There are 3 ways to turn a row about zero (a turn may also mirror it). The second row of each pair is the first, turned, with some noise. The first 27 pairs use one turn. New pairs use 3 turns, one after the other, and a turn may come again.
(in the rows, 128 means zero)
Some pairs, each with its turns in order after it:
[104 148 152 107 149  95  98 101]
[136  90 144 103 135  83 102 140] : j_31

[152  95 158 117 138 132 132 179]
[121 113 140 116  89 177 129  96] : j_31

[154 158 147 153 117 139  98 169]
[168 137 127 123 111  98 123  80] : j_466

[140 158 142 161 138  89  89 178]
[135 104 133 144 137 173 114  58] : j_10

[141 140 105 128  79 155 177 114]
[104 175 103 183 148 134 118 127] : j_31

[ 83 116  88 133 165 107  96  89]
[137 130 144  74 156  84 156 162] : j_31

[139 112 112 135 111 156  96 163]
[163 115 153 154 126  98 124 118] : j_466

[103 103  87 154 163 162 144 123]
[113 161 115  93 148 152 157 169] : j_31

[169 167  92  96 131 132 155 100]
[ 77 149 130 125 157 152 110 176] : j_10

[130 117 150 118 152 146 104  99]
[124 157 147 126 109  95 108 118] : j_10

[131  92 105  91 174  78  98 161]
[182 131  93 171 160 156 158 154] : j_466

[149 140  91 175 150 143  94 108]
[112 133 128 141 170  75 156  99] : j_466

[118  87 100  76 163 178 142 161]
[ 95  84 131  70 103  85 119 158] : j_10

[ 94 122 112 156 167  80 111 142]
[112 116 134 129 119 138 176  73] : j_10

[115 136 141 108 141 180  96 116]
[ 85  89 124 135 128 124 147 164] : j_31

[152 168 180  96  87 176 139 164]
[ 90  94 130 202 100 164  93 119] : j_31

[137 176 138 144  89 100  88 138]
[150 122 147 169 174 163 108  99] : j_10

[ 79 121  92 177  99 159  95 150]
[132 159 172 171 108  59 136 148] : j_466

[149  91 150 132 131 118 174 142]
[117  87 110 144  94 163 132 118] : j_466

[100 116  81 165 136 173 100 119]
[152 138 168  62 144 120 158 117] : j_10

[148 173 170 144 104 178 117  92]
[120  82  75 185 136 123 119 154] : j_31

[129 120  77 130 117 128 145 114]
[113 134 121 102 159 135 156 155] : j_10

[149 159 123 169 133 177 118 154]
[134 118 121 122 120  58 111  90] : j_466

[161 164 123 148 164 159 102 130]
[134 126 105 118 165  83 120  85] : j_466

[118  89 139 179  90 132 127 180]
[141 132 152 181  63 111 134 104] : j_466

[ 97 157 108 159 143  87 157 122]
[111 131 138 142 124 173 187 117] : j_10

[ 89 115  84 156 138  79 105 115]
[174 159 150  91 136  81 147 147] : j_31

New pairs, each followed by its turns in order:
[119  86 170  78 119 145  83  78]
[155  71 145 186  88 128 119 166] : j_466 j_31 j_466

[172 127 162 139 114 178  88 162]
[121 117 160 115 165 180 157 173] : j_31 j_31 j_10

[166 179 151 134  94 134 143 161]
[ 99 195 108 136 114 160 124 123] : j_10 j_31 j_31

[152 172  80 114 175 126 122 147]
[ 82  75 116 106 159 123  98 140] : j_466 j_31 j_31

[144 119 171  88 125 157  86 147]
[160 106 104  97 185  99 118 136] : j_10 j_10 j_31

[179 155 117 130 180 106 102  92]
[134 147 108  72 138 156 182 158] : j_31 j_466 j_31

[151  92  79 116 141 154 111  86]
[169 160 109 114 167 120  93 152] : j_31 j_31 j_466

[146 132 106 101 151 135 116 121]
[112 143 145 128 128  90 131 139] : j_466 j_10 j_31

[136  82 178 178  93 149  95  83]
[111  77  90  97 192 121 152  88] : j_466 j_31 j_10

[112 142 179 159 133  99 131 106]
[142 114 125 149  70 151  96 117] : j_466 j_10 j_10

[114 172 159 108 159 134 148 153]
[151 179 127 167 120 115 132 120] : j_10 j_31 j_31

[111 142  77 175  97 176 102 176]
[140 154 144 120 123 147 119 230] : j_466 j_466 j_10

[158  82 134  78 171 172 164 178]
[161 180 120 153  68 107 146 192] : j_31 j_31 j_466

[118  79 114  93  90 162 131  92]
[148 121 103 156 137  88 152  67] : j_466 j_10 j_31

[116 114  93  86 129  84 149  88]
[149 190 172 167 128 133 129 138] : j_10 j_466 j_31

[155 154  83 157 107 131 158  77]
[168 191 148 110 151 154 117 154] : j_466 j_31 j_466

[126 127 166 128 100  79  92  82]
[134 109 104 111 184  96 101  81] : j_31 j_31 j_31

[108 168 141  78 119 133  88 101]
[ 93 153 156  81 145  82 140 126] : j_10 j_466 j_466

[113 106 177 128  97 104  79 117]
[ 72 167  92  95 144 131 106 121] : j_10 j_31 j_10

[176 174 113 128 175 141 117  79]
[181 142 129 191  84 136 137 114] : j_10 j_31 j_466

[179 145 116 105  99 169  81 148]
[159  90 112 108 181 166 152 152] : j_10 j_466 j_31

[135 122 153 175 118  91  97  87]
[109  87 143 102 145 134 135  69] : j_466 j_31 j_10

[128  80 180 107  95 130 135  89]
[139 202 139 131 155 128 133  92] : j_466 j_466 j_466

[152 152 131 162  81 177  88 155]
[116 123 155 155 183 170 185 119] : j_466 j_31 j_466

[ 84 120 179  88 133 154 127  89]
[151 117 108  99  75  90 117  79] : j_31 j_466 j_466

[131 170  78 120  76 109 103 177]
[ 73 158 186  98 163 133 138 163] : j_31 j_466 j_466

[ 94  94  91 106 104 131 171 108]
[140 139  61 102 157  97 116 137] : j_466 j_10 j_10

[139  93  86 179 171 145 103 145]
[ 96 171 107 159 185 133 108 147] : j_466 j_10 j_31

[180 102 158 144 112 177 110  84]
[179 126 122 172 147  98  77 112] : j_466 j_10 j_31

[151  86 171 155  96 104 146 180]
[173 140 130 187  88  86 139 130] : j_466 j_466 j_10

